There are 3 nested groupings, the coarsest first. Each group lies inside one group of the grouping before and may be the whole of it. The rows also spread widely along 10 directions, which tell nothing about the answers.
In the rows, zero is written as 128.
Known rows, each followed by its group in each grouping:
[147 119 153 108 175 147 130 120 148 169 149 102  72 121 130  96 132 144
 130 145 145]
z_296 ponas z_85
[131 122 126  88 156  95 151  97 130 147 197 126 112 100 147 113 147 135
 136 136 138]
z_537 gefom z_130
[113 130 122  84 169 106 126  86 142 127 119 165  81 119  87  85 107 136
  86 115 123]
z_537 kopav z_163
[160 143 142 145 150 133 116 176 157 134 147  94 126 140 146 134 156 134
 131 137 144]
z_296 tib z_142
[153 174 115  95 159 140 182  73 118 144 138 122  97 103 103  98 124 182
 126 116 104]
z_537 kopav z_939
[101 124 113 116 128 124  76 114 178 153 130 164  66  90 119 132  74 123
 155 118 120]
z_537 gefom z_462
[136 155 119 127 118 193  91  80 138 139  60 124  89 150 106 109  49 132
 131 131 110]
z_296 ponas z_179
[147 126 120 119 151 148 195 153 127 152 187 106 119 123 159 142 164 160
 164 105 115]
z_296 tib z_113
[ 87 106  96 107 107 132  78 118 121 104 127 127 157 172 155 133 114 112
 129 125  98]
z_537 gefom z_487
[ 90 109  86  95 118 129 128 113 129 104 145 142 136 158 150 138 122 116
 136 105 108]
z_296 tib z_498
[157 141 150 146 159 124 144  98 137 151 173 125  92  72 130 100  98 148
 128 105 155]
z_537 kopav z_698
[137 145 136 122 119 136  78 114 140 132 104 112 133 155 139 126 100  90
 134 181 130]
z_537 kopav z_698
[ 98 140  99  96 121 156 152  58 116 118  91 107 106 166 121 124 120 135
 144 131  89]
z_296 tib z_142
[141 152 101  88 166 142 162 149 151 124 114 203  92 121  67 105 105 157
  84  75  92]
z_537 kopav z_939
[163 136  90  36 139 106 161 152 125 144 213 171 164 119 143 131 137 106
 125 142 120]
z_537 gefom z_487
[152 141  90  61 126 166 122  79 113 145 130 139 127 137 114 104  66 138
 129 137 108]
z_296 tib z_113
[ 84  96 134 120 145 141  72  88 125 143 124  45 100 167 170 108 153 156
 155 163 119]
z_296 ponas z_85
[125 133 124 133 146 156 128 134 133 167 153  43 104 130 170 137 166 203
 190 142 102]
z_296 tib z_113
[153 107 170  75 194 132 165 127 121 161 158 105  95 146 127  82 178 148
 100 162 122]
z_537 kopav z_698
[109 120 132 110 170 133 134 127 155 118 107 145  79 152 100 110 141 139
  99 106 118]
z_296 tib z_498
[115 113 147 145 154 151  62 138 148 132 100  77 105 165 133 111 138 161
 119 139 127]
z_296 tib z_113
[121 184 108 166 115 185 147  31 131 124  63 108  73 120  99 123  61 161
 155  90 102]
z_296 tib z_113
[127 110  98  74 127 158  84 135 114 160 161 104 133 134 152 113 105 184
 153 132  82]
z_537 gefom z_462
[124  91 140  64 172 136 128  94 114 142 155 142 101 136 110  70 123 150
  88 116 115]
z_537 gefom z_487
[129 121 141 146 158 102 124 151 155 136 172 131 108  99 145 121 139 136
 127 107 144]
z_537 kopav z_698
[ 96  95 110 115 143 106 125 137 159 118 160 164 104 127 137 129 119 102
 124  94 139]
z_296 tib z_142

New rows, each followed by its group in each grouping:
[161 150 156 182 143 128 112 155 152 128 138 115 128 116 140 128 120 124
 119 116 153]
z_537 kopav z_698
[117 140 106 128 122 114 121 136 153 119 156 152 129 113 140 148 117 111
 143 106 124]
z_537 gefom z_487
[172 164 128 131 144 178 162 168 139 113 100 132 128 174 108 133 136 130
 107 113 108]
z_296 tib z_498
[143 161 112 133 127 170 164 125 140 133 116 119 107 141 132 146 125 141
 160 114 100]
z_296 tib z_498
[135 145  83 141 110 119 118 147 128 129 203  91 168 111 194 159 129 142
 173 110 142]
z_296 ponas z_85
[155 178 154 165 154 136  89  78 128 112 106  93 120 122 100  86 101 161
  85 110 147]
z_537 gefom z_487
[151 146 129 119 173 134 166 138 156 166 177 116  71  84 130 124 148 185
 154 107 128]
z_296 tib z_498
[102 111 109 142 108 153 110 137 135  95 103 122 141 188 151 147 121  93
 133 113 110]
z_296 tib z_142
[146 132 121 107 144 127 150 157 140 134 155 156 127 131 136 127 128 106
 123 122 123]
z_537 kopav z_163
[119 158  98 133 124 162  99  93 139 119  87 124 105 144 111 121  81 139
 128 112 114]
z_296 ponas z_85
[159 141 114  92 142 127 146 142 141 145 176 119 133 128 155 137 140 121
 149 151 136]
z_296 tib z_498
[112 134 138 194 122 136 163  67 115  76 121  94 132 157 150 126 124 102
 114  78 147]
z_296 tib z_142
[135 128 118 103 128 183 121  95 138 139  92 137  90 153 115 118  78 121
 136 132 103]
z_296 tib z_498
[123 150 106  62 143 116 114 107 134 106 109 160 129 163  89 111 120 111
  84 143 107]
z_537 gefom z_462
[142 137 135 121 134 176 149 102 145 136  92 130  86 157 117 127 105 107
 136 136 114]
z_296 tib z_498
[116 126 134 125 172  97 143 133 154 128 174 107 101 118 141 121 178 158
 128 111 141]
z_296 tib z_498
[135 105 155 143 143 160 104 107 100 135 152  65 138 151 166  98 131 165
 127 117 118]
z_537 gefom z_487
[139 125 132 139 109 165 165  71 102 122 149 124 136 135 159 124  90  91
 144 109 124]
z_537 gefom z_487
[155 136 171 164 162 167 171 112 169 176 141 103  37  92 140 132 126 134
 176 127 146]
z_296 tib z_498
[123 134 111  91 167  86 110 111 139 111 160 130 129 129 118 103 138 140
  92 122 151]
z_296 tib z_113
[136 112 161 127 150 140 124  66 107 126 145  93 112 138 137  86 115 130
 107 126 139]
z_537 gefom z_462
[133 107 190 140 175 146 153 101 125 125 118  98  84 164 119  91 159 120
  92 130 135]
z_537 gefom z_462
[181 163  98  91 106 213 145  97 112 165 120 149 120 116 114 118  40 148
 155 116  79]
z_537 gefom z_487
[155 111 199 154 183 149 143 110 125 143 130  80  87 143 135  78 150 138
  98 135 147]
z_537 kopav z_163
[115 149 152 131 148 140 118  39 123 134 103  78  84 129 121  96 123 149
 133 143 121]
z_537 gefom z_487
[124 110 163 195 119 154 158  64 128 117 137 131  99 115 152 122  79  76
 139  78 151]
z_537 gefom z_487
[167 101 150 121 141 152 154 114 110 147 184  85 137 141 176 111 131 112
 139 143 151]
z_296 tib z_142
[164 146 151 150 154 113 111 107 154 146 173  97 111 101 151 114 117 105
 131 148 192]
z_296 ponas z_85
[124 132 128 183 108 178 122 155 178 135  90 144  83 144 144 168  93  73
 168 119 126]
z_296 ponas z_85
[ 57 137 112 130 153  72 106 102 135  94 140  79 126 143 144 128 200 181
 124 109 107]
z_537 gefom z_487
[164 155 157 162 161 176 190 108 123 100  94 128 103 162  96 106 129 133
  82  80 127]
z_296 tib z_498
[113 117 115 134 122 133 121  88 127 128 156  94 123 130 166 127 116 130
 155 119 132]
z_296 tib z_142
[183 140 138 132 173 164 140 156 117 126 156 102 133 142 121  93 134 191
  90  89 131]
z_296 tib z_498
[112 116 149 158 157 128 140 100 158 130 126 122  63 119 125 117 124 123
 130 100 146]
z_296 tib z_142
[164 136 163 132 159 153 171 147 126 140 150 100 119 145 144 122 169 130
 124 133 123]
z_537 gefom z_487
[  4  57 121 130 144 100 112  89 117  66 109 124 113 193 144 113 179 134
  96  70  87]
z_537 gefom z_487
[170 132 199 201 166 167 168 152 135 166 152  42  89 121 174 122 174 160
 162 130 136]
z_537 kopav z_163
[124 108 124 118 150 143 113 110 132 127 136 130 109 137 126 101 100 141
 111 103 132]
z_296 tib z_113
[139 137 135 156 133 165 123 115  75  94 121  61 178 184 150  99 139 176
  97 100  99]
z_537 kopav z_698
[145 169 120  92 157 109 172  94 110 112 151 108 143 141 119 109 170 151
 104 135 115]
z_537 gefom z_130
[158 104 163 145 132 157 113 105 126 166 167  97 112 110 173 109  87 112
 155 147 148]
z_537 kopav z_698
[129 158 147 177 155 158 145 124 143 114  87  85  97 155 116 130 150 159
 126 105 118]
z_296 tib z_113
[109 155 111 164 117 127  79  90 143 105 113  90 131 138 141 134 103 135
 139 118 142]
z_296 tib z_113
[114 136 113 165 120 125  82 158 145  72 102 124 163 182 137 140 129  99
  98 102 136]
z_296 tib z_142
[162  90 145 120 141 134  81 105 137 170 200 132 112  81 166  93  55 110
 137 138 171]
z_537 kopav z_939
[134  84 145 116 125 169 146 115 118 148 148  87 121 170 180 130 132  91
 163 159 124]
z_296 tib z_142
[171 166 173 149 165 159 200  70 134 138 110  94  80 136 113 111 142 111
 127 147 151]
z_296 tib z_113
[109 139  96 112 136 135  64  99 147 142 127 102 102 116 125 115  93 182
 147 124 119]
z_296 tib z_113
[155 145 149 114 162 168 202 126 115 150 122  99  98 150 129 116 167 156
 136 132  89]
z_537 kopav z_163
[122 113 149 167 150 163  70 129 129 127 110 108 106 135 122  89  87 184
  99  80 116]
z_537 kopav z_698
[121 146 154 153 186 106 110 145 204 141 120 132  42  96  98 121 146 150
 118 114 154]
z_296 tib z_498
[162 154 140 147 138 151 160 157 127 129 139 107 139 149 150 136 151 128
 137 126 115]
z_537 kopav z_163
[152 147 110 123 137 148 175 127 142 120 138 165 119 129 113 133 103 107
 121  96 130]
z_296 tib z_113
[137 147 164 180 142 127 118 127 161 141 130  45 101 135 169 147 172 118
 171 169 155]
z_296 tib z_142
[146 134 161 134 165 135 141 128 149 120 119 148  98 139 102 107 130 107
  87 113 138]
z_537 gefom z_487
[177 105 175 122 159 154 136 181 161 173 171 140  97 118 147 125 131  90
 139 153 146]
z_537 gefom z_487
[160 157 135 131 140 155 112 119 137 151 140 112 111 107 129 117 102 152
 138 123 124]
z_537 gefom z_487
[172 170 135 168 126 169 117 107 112 139 147  73 141 114 151 119 104 174
 148 108 122]
z_537 gefom z_487
[142 105 128 109 150 139  98 105 118 145 187  93 126 120 156  91 110 171
 128 117 142]
z_296 tib z_498
[139 123 169 195 170 125 126 152 134 112 155  83 122 130 152 105 164 165
 102  89 147]
z_537 kopav z_939
[ 97  94 149 183 153 116 128  88 144 108 154 118  90 116 147 110 114 123
 120  71 166]
z_296 tib z_113
[106 140 145 138 164 100 164  98 137 112 143 116 102 125 125 117 169 136
 112 103 130]
z_537 gefom z_487
[145 147 157 197 149 141 179  95 128 128 167 110 101  83 140 118 121 156
 133  56 144]
z_537 gefom z_487
[119 150 138 148 111 162 103  77 182 143  69 176  52 106  98 137  44  68
 153 131 126]
z_537 gefom z_487
[137 153 119 156 111 121 149  87 128 127 173 103 135 102 176 146 112 109
 174 127 139]
z_537 kopav z_939
[161 139 131 122 134 161 116 121 104 130 147  91 156 150 146 109 121 150
 118 125 116]
z_537 gefom z_487
[115 159 119 143 156  95 129  64 134 103 145 105 113 110 117 105 128 157
 106  96 157]
z_296 tib z_113
[167 110 207 134 189 134 130 101 130 165 159  69  83 124 142  77 159 138
 112 166 161]
z_537 gefom z_130
[178 145 117 146 136 156 167 155 143 149 182 132 124  98 149 141 104 136
 157  96 142]
z_296 tib z_113
[142 104 120  99 165 145 121 134 142 153 175 149  88 101 119  95  96 174
 114  86 131]
z_296 tib z_498
